The first 6 rows are patterns. Each new row is the sum of 2 different patterns, raised or lowered, with some noise. Before adding, each is slid sideways (what falls off one end comes back at the other) and multiplied by a number that may be negative. Names go in the order of the patterns.
Known rows, each followed by the names of its patterns:
[ 27   3  -6   9   2   2 -19  29 -16  17  -9  31 -20  -5  -2 -20 -15   7
   6   1  19  26  -3   3  -4 -12   9  -6  -7  13  21  -8  -5 -21   6  23
  15  -1   2   7  41   2   5  -9  16  12  -7]	ziso
[ -5  -4  -9  15   4  41 -11   6  -3  10 -14   2  -6   2  21   3   2   7
  13  17  -1 -11   8   8   1   1   3  -9   4   1   9   6  13  36   3 -15
   1  -6   1   5  10  -1   9  -2  -3  -1  22]	tem
[ 12   3   2  -3 -11   4 -11  -5  -6   6   5  -6  -7  -6   7  -2   0 -41
  -5   0   3 -41 -24   0   1  -2 -38   4  -5 -21  -3  28   1  10   5   1
   5   2  12   6 -29 -12 -12   0 -41   9  -4]	tani
[-24  -9  10   6   9   5  13 -31   2   8   1  -4  -1 -14  10   5  26   3
  -8   6  -5  -2  37   4  -1  -2  17   6  -3   0 -10  -2   2 -15   4  18
 -12   1   1 -38 -19  -1 -24 -17 -16  12   2]	kab
[  2  21  -1  10   8  -4   9  37 -15  -9  17 -28 -32   4  -2   1  37  -7
 -21  -1  11  -6   7  -5   9   9  -4   3 -14  -8  19   5  -3  41 -31   7
   2 -30   1   1   0  12  -2   2   8  -2   7]	gevok
[ -6   2  -3   1 -31 -35   4 -41  41 -37  -3   3  -4  39   2  -2  -6  15
   1  -3   1  -5  -3  12  11   2   6   7   6  -6   1   9  30  16 -17   2
  -5  -7  20  -4   2   7   6  31 -20   4  -5]	kosi

New rows. What belongs after each?
[-6 55  6 25 54 37 47 43 37 34 25 24 41 33 17 21 28 29 20 51 29 26 22 30
 31 52 27 14 11 22 31 33 29 29  4 28 44 18 18 20 25 29 32 28 10 18 26]	kab kosi
[ 39  89  61   8  65 -15  62  34  34  29   0  22  27  31  32  22  26  17
  45  34  53   6  32  18  29   8  33  20  20  19  16  44  32  44  48   8
  20  33  28  23  -1  47  15  34  33  33  35]	tem kosi
[-16 -10 -56 -21 -16 -11 -21 -23  -5 -10  -1 -17 -20   1 -13 -26 -11 -14
 -15  48   5 -14   4  29  17 -26 -18   7  21 -27 -19  -7 -17 -46  12 -25
 -25 -16 -16 -15 -12 -29   2 -28  -9  -8  11]	tani kab
[-26   2 -10 -19 -11  -9 -25 -11  -7 -18 -57  23 -15 -12   7  39 -30 -12
 -13 -58 -16  12  -6 -20   9   2  -9 -16 -22 -18  -7  -4 -10 -18  -1 -13
 -50   0 -13   4  25 -13 -11  -6   9  -8 -10]	ziso gevok
[ -1   7  32  33  22  -8   2   3   0  21   4   5  12   1  35 -16   6   4
  -2  -9  11  13 -30 -11  27 -32  46 -27 -14  13  14  44   4   8  -1  24
   3   1   9   2  11  22   7   7  14  -8  28]	gevok kosi
[-25 -28 -30 -13 -26 -25 -15 -33 -46  -7  -6 -28  13  34 -19 -29 -19 -53
 -12   1 -11 -30  -9 -27 -17 -28 -10 -19 -25 -15  -2 -30   8 -26 -48   4
 -19 -30   6 -26 -18  -4 -25 -16 -16 -16  -6]	tem gevok
[  5   2  14 -30  30  16  47  20   9  17   2  16  40  14   8  17  34  15
   5   9  10  11  15 -30  15  31   6 -15  -3 -21  -4  12 -35   2  -5  10
  13  14   8  31  23  23  23  27  -6  21   0]	tani kab
[ 8 -9 15 22 52  4 33 30 20  2 10  1 21 26 10 24 34 18 24 -4  8 36 30 13
 16 21 37 15 17 12 30 32 39 34  3  9 15 16 19  6 34  9 23  3 35 18  6]	ziso tem
[ 59   9  -9  30  27  56  61  21  -3  35  44  14  52  22  28  40  22  28
  -5  38  30  43  15  88 -21  27  24 -21  15  30  28  36  36  47  30  24
  27  17  52  18  28  42  37  26  57  -7  20]	ziso gevok
[ 50  24  21  16  43  21  20  17  15  11   8  32  35  28  33  28  15  18
  33  40  37  12  26   5  23  42  28  15  26  -1  57   3  28  13  30  25
  26  24 -18  -9  26 -14  48 -19  21  34  12]	tem kosi
[-21   0  -4  -6  22 -13 -27  15 -19  33 -37  -9  14  -1  16  -6 -11 -12
  -3  20  -8  -9 -11  -5   4  14  -9  -5 -18  -4  -2  -7   5  17 -20 -18
  -2  -7 -21   5  -4  -4   9   2  15  -7  -5]	kab kosi
[  0  -3  18 -10  -3   0 -13 -22  10   5  -4  36  21  -4 -10   4 -13  18
  17   4  -3  32  -4   8 -11   5  11  -5  28   9 -18   3   5 -30  13  14
 -10  37  -8  20 -13 -11   2 -14 -15   7  -1]	ziso gevok
[ 37  22  -7  10  16  42   2   3   2  33  15  -2  33  13   2  24  10  12
 -14  34 -14  -1  -1  50  -7  11   7 -12 -11  18   9  12  30  36  -8  17
  10   6   7   2 -26  31  25   6  -2   2  16]	ziso tem
[30 33 18  7 14 34 26 20  3 22 11 41 13 16 53 15 24 44 27 34 18 39 16 46
  7 30 -4 40 22 46 43 34 21 23 26 19 -1 27  9 28 41 15 34 32 -5  8 33]	ziso kab
[  9  -6 -38 -23   8  25  -6   0 -37   5  -2 -25   9 -34  -2  -6  -5  -8
 -33  18 -28  29   7  15  -1 -47  15 -29 -30  -2 -38 -14   7  17 -26 -10
 -15 -24   1 -18 -29  -9   6 -24 -22 -38  -2]	ziso kosi
[-17 -16 -29   3 -25 -17 -24 -45 -14 -20 -26 -16 -32 -23 -18 -32 -18 -13
 -16 -23 -17 -38 -36 -18 -13 -42 -38  -7 -42 -57 -26 -21 -20   6 -26 -31
 -40 -14 -25 -20 -29 -18 -24 -21 -19 -20 -27]	kab gevok
[-18  17  23  20   8  18 -23  30  13   8  -5  14  -3  10  24  31   4   2
  12  -1  -9  59  -1  14  -3  40  -2  -2   1 -18  -7  10  -7   9  34   8
   2   6 -36 -23   9 -24 -17  -4  27   1 -22]	ziso kab
[ 15   2 -14   3   8  24 -18   2 -11  -2   4   9   0 -29 -27  -2 -34  49
 -28  -4   0   4  32   0  -3 -10  10   0 -10   1   3  -9   9   8 -17  -6
   4  -8 -13  -7  11  23   0 -18   4  -3  -3]	kab kosi
[ 13  37  66  31  19  15   6  27   9  48  33  33  17  24  10  43  35  31
   1  22  37  51  29  30 -16  34  36  19  30  22  22  32  36  26   7  61
  10  22  28  48   7  54  39  10  34  44  44]	ziso kab
[ 0 23 20 27 11  6 20  9 13 17 14 12 14  5  5 10 13  6 -6 16  3  6 24 20
 15 19 -7  1 16  0  7  5  7 11 -7  9  0 23 18 22 24 -5 13 14 16  6 11]	tani kab
[-21 -20 -28 -26   5  -3 -25  23 -58   1 -19 -38 -18 -39 -23 -14 -19 -27
 -18 -19 -17 -18  -6 -27 -20 -18 -26 -19  -2 -28 -26 -16 -51 -46 -11 -23
 -17   3 -34 -32 -22 -18 -28 -31 -15 -19 -13]	gevok kosi
[-14 -11 -24 -20 -21 -22 -18 -25 -13 -33 -21 -20 -13 -39 -31  -7 -16 -17
 -44 -14 -25 -49 -18  13 -14  -4 -12 -17 -17 -12 -12  -9 -31 -22 -35 -11
 -36  -4 -26 -10 -38  -7 -20 -20 -20 -12 -18]	tem tani
[ -4 -20 -13 -17   9  11 -18   3 -35  13 -11 -13 -44 -35 -12  -8 -42 -38
 -11  -9 -12 -41  -6 -21 -34 -14  12 -12  -5  -5 -12 -10 -23  -9   2 -36
 -18 -18 -19 -44  -3 -17  -5 -23   0 -15 -17]	tani kosi
[  4   2  -1  -8  13   4  -4  21  23  -1  -2 -17  12  28  20  -2   6  10
  58   9   9  -4  37  25  -2  26   8  17   9   8  16 -11  15 -10  14  -5
  31 -16   0  -5 -17   5  16  14   5  39  22]	ziso tani
[29 56 15  6 38  1 -7 22  4 35 51 20 12 23 35 19 47 40 27 55 -3 48 15 16
 42  4 20 57  4 20 23  2 24 27 24 26 17 25 27 19 26 29 40 16 14 22 30]	gevok kosi
[-18 -22  -8  -8  -6   2   6 -23  14 -17 -16 -13   5  -5  27  21   3  10
   5   7 -26 -22  15   1 -12  -6 -19  -7 -13  14 -19  -9  -5   7  -7  -7
 -22 -11 -28 -13 -21 -12  -5   1 -45 -15  -1]	ziso kab
[  3  17   4  -1  19  12  19   6  -7  21  -3  31 -15  18  19  25  31   4
   7  13  23  13  -7  14  11  19  13  15  19   6  17  21   8  15  20  41
   8  15   7  18  -3  35  15  19  29  26  27]	ziso kosi
[ 29  26  22  19   1  24  26  15   7   5  29  32  17 -10  20  22  24   4
   5  23  18  17 -13  -4  18  23  21  47  24  25  19  25  18  27  35  30
 -14  19  19  32 -17  25 -14  41  19  27  13]	tem tani
[ 47  -9  20  24   7  17  13  44  -6   0 -14  12 -14  -6  27  12  42  29
  10   6   3   0 -21  12   5  23  32   0  12  15   8  -7  22 -21  29   7
  -5 -39  -8  13   8 -24 -26  13  19 -20   0]	ziso tani
[ 11   1  -2  12  25   7   4  -5  14  24  10   6  13  30  43  -5  10  -4
  11  27  -1  23  10   4  33  -7   8 -10  19  -3  14  -1   3 -32   5 -24
  21 -29   9  11   3  44  24   2   3  13  -3]	ziso kosi
[-40 -22 -28 -27 -48 -31 -27 -19 -24 -32 -52 -10 -17 -28   0   3 -30 -23
 -29 -75 -16   8 -20 -25 -17 -31 -23 -26 -35 -17 -22  -9 -29 -30 -21 -13
 -64   2 -55 -14  -1 -19 -28 -11 -32 -14 -23]	tem gevok
[ 15  -7  41   6  41  10  33   4   9  14  19   6  20  18  25  32  33  13
  12  11   7  15  12  18  19  30  11  -6 -10  19  19  17   5  21  22  32
  12  23  12  31  26  17  18  19  14  21  15]	ziso kab
[-10  11  -3  12 -11  -2   2   2  24  13  -9   3  13 -17  26  -6   9  29
   3   4   6 -10   7   2   2   9   5  21  -9  -4  -3  -6   7   1 -16  14
  15 -10  23  25  12   1   2 -26  17  20  25]	tem gevok
[21 11 28 13  3 13 19  9 10 10 18 22 14 21 25  8 13 14  7 37 -4 21 11 -1
 11 11 11 31  8 11 11 19 17 38 19 16 15 22  0 18 29  4 18 24 -4 -4 23]	tem gevok
[ -2  -4 -18 -11   6   0 -17 -14 -18   9 -40 -18   2   0  -5  32  11 -14
  21   3   6 -21  -5  20  -1 -21 -17  -9 -12 -20  -4 -12 -13  -6 -32 -23
   8 -15 -12 -59  -7  -2 -27  -3  14 -40  -2]	tani kab
[ 28 -16  16   4  -4  19  24  12   5  12  -7  15  13   4   6  14   8   5
   5   1  34   8  14   9  24  19   7 -15  24  28   4  24  19   8 -10   1
   1   3   3   4   2  -4  -7  26   9  10   8]	tani gevok
[ -5   2 -13   1   8  14  10   0 -22 -11  27   3  15  16 -10   3  10   5
   7 -28  26 -12  19  11   9   9  15  38  47   5  40 -33  44   9   2   6
 -28  12   8  11  -7   8  11  12  13  12  -9]	tem kosi
[-16   0  22   4  18  29  -1  -1   4 -15 -14   7  -1  10  11  -2  -1  10
 -10 -14  12   3   2   8  -7 -14  18  19  -1 -24   3 -18  14   3  -3   4
 -12  -1  12  -6  -1   6  16 -10  20 -15  10]	ziso gevok
[ -7   3 -29  30 -26 -18 -31  15 -10   0   2   9  -6 -14  -5 -31 -32   8
  -6  -8  31 -39   2  -1 -40 -22  -1  -5  17 -14 -24 -14  -8  -4 -12 -22
  -9  -4   5 -22  -9  24 -38 -16   9 -37 -33]	ziso gevok
[ -1 -30 -10   5 -14 -15 -10  11  25 -13  -5   8  29  22   6  11 -22  22
   5   5  10   2 -23   9   1  18   3  -6   5  -8  -3  46  11   6   0  36
   2   2  -5  -7  -1   5  -5   3  22  -6   6]	tani kab
[30 29 21 15 27 23 19 25 25 26 11 12 15 32 29 24 11 26 35 18 39 43  9 38
 24 11 34 38 29 18 46 42 29 44  1 49 26 34 34 -4 22 30  8 36 22 28 44]	gevok kosi
[-15  -5  -5   4  -8 -24  -6 -13 -16  -5  -7 -21  10 -28  -2  -8 -17  19
 -10 -26  -7 -19 -11  -5  -4 -12  -6  -6 -15 -10  10 -19 -13  -2  -7 -13
  30 -36 -22 -14  -5 -25   6 -22 -21   5  -5]	tem gevok
[-23 -25 -25 -47 -36 -11 -12 -28 -14 -25 -21 -31 -25 -26 -22 -13 -16 -43
 -20 -17 -37 -12 -27 -43   1 -26 -21 -25 -19 -22 -20 -26 -31 -27 -22 -36
 -26 -34 -24 -13 -30 -44 -14 -17 -31   0  -6]	tem gevok
[ 12 -32 -15  19 -16 -10 -10 -44 -11 -12 -17 -18 -20 -12 -28  -5 -18 -20
   1 -21 -54   7  -3 -27  35  28 -15   4  -3 -35 -12   6   3 -17 -11 -20
 -13 -23 -27  11 -15  -5  -5 -24 -14   0 -51]	kab gevok
[-38  -6 -16 -19 -16  -5 -20  -7 -19 -26 -30 -12 -24 -25 -19 -18 -33  -5
 -12 -25   9  11  -9 -12 -11 -45 -10  -4 -33 -23   3 -18  -4 -19 -23 -15
 -14  -8  -4 -24 -14 -23 -40  14 -12 -22   8]	tem gevok
[  0   4  -2 -15  16  23   9  16  13   9  -4   9  11  36  23  -8  -2   5
   3  29  -4   7  -6  18  32  -9   6   9   1  13   4  -2 -25 -27   8 -36
  36 -26  10   4  -1  43   9   4   6  19   8]	tem kosi
[ 13  11  41  25  13  -3  36   1  24  31  42  -3  13  19   2  14  17  19
   3  32  44  12  25  16 -14  24  15  14  18  32  14  16   8  26  35  39
  15   8  31  51  20  46  23  33  42  24  50]	ziso kab
[ 19  20 -19   6  17   3  -7 -25  14  -3  -2  28  -1   1   3  31  32   9
  29 -32  16   3   7   3 -24   3 -19   6  -8   4  -5  -1  10   5   0  -6
   1   8  -4 -12  15   1  -3   5   3  18  18]	kab kosi
[ -4 -26 -30   3 -13  -7   8  -7 -17 -10  10   5   4  -9  28 -17  -4 -26
  -8 -12  -8   5 -13 -18   7   4 -19   7  16  -2   2 -10 -25  -1  38  -2
 -12  -3  23  17 -10 -11  -2  22   0   4   2]	tani gevok
[-29 -28 -31 -27 -21 -29 -22 -31 -10 -35 -21 -34 -35 -48 -36 -11 -30 -18
 -20 -37 -27 -31 -28 -27 -43 -18 -27 -25  -2 -27 -24 -28  15   8 -29   0
 -53  17 -28 -27 -13 -52 -44 -26 -30 -41 -27]	tani kosi
[20 32 17 28 36  4 25 30 31 16 16 29 32 55 39 13 39 17  6 49 23 26 61 45
 49 30 41 35 11 25 44 34 -4 -4 23 -8 46 22 21 22 20 58 28 35 14 32  6]	kab kosi
[82 30 31 19 49 39 20 47 24 22 36 20 30 25 43 15 40 -2 40 11  9 16  2 22
 34 17 23 46 51 30 33 31 -1 36 27 22 36 42 14 31 15 47 47 32 29 25 31]	ziso kab
[-18  -1 -26 -21  -3 -15 -29 -17 -20 -16   1 -20 -20 -28 -13  -6 -22 -19
 -13 -32 -19 -18 -16 -31 -19 -16 -14 -11 -11  -1  -9 -27 -27 -16 -18 -15
   6 -10 -13  -6 -11 -10 -12 -21  -6 -18 -15]	tem kab
[35 20 -1 26  8  1 24 12 14 34 27 32 39 34 27 31 10 35 16 10 11 11 19  5
 43 18 13 12 17 21 30 14  9 -1 15 44 16 20 16 14 27 17 17  7 33 16 18]	tani kab
[ 23  15  29  27  18  60  28  25  18  33  31  24  27   9  23  24  38  30
  37  11  51  39  -7   7  24  29   8  13  46  26 -13  16  25  25  30  23
  33  -9  22  47  33  29  22  38  25  31  37]	tani kab
[ 38  21  -5  45 -30  25   0 -10   2 -30  -7   1  -2 -12 -13   2  -7  -2
   3 -16 -29   7  -1 -16  11  20  -4  -7 -21 -32  15  10   2  -2 -11  -3
   2 -10  -9 -20  10   4   7  -7  -6   3 -26]	gevok kosi
[ -7   5  -4  -9 -13 -11 -17  -9 -13  -2  -6 -11 -35 -12   6  -3 -13  -5
 -40   1 -12  -8 -14 -13   3  -4  -5 -15  -9  -6 -11   2   2  -7  22 -32
   9  -6  -9  -4 -21 -10  -6  -8 -18 -16 -25]	tem kosi
[14 29 30 24 -8 19 24 19 20 19 26 20 14 37 35 34 20 55 14 17 13 17 24 26
 37 38 31 13 25 12 16 29 32 24 19 20 18 54 37 17 16 49 50 22 44 14 56]	tem tani
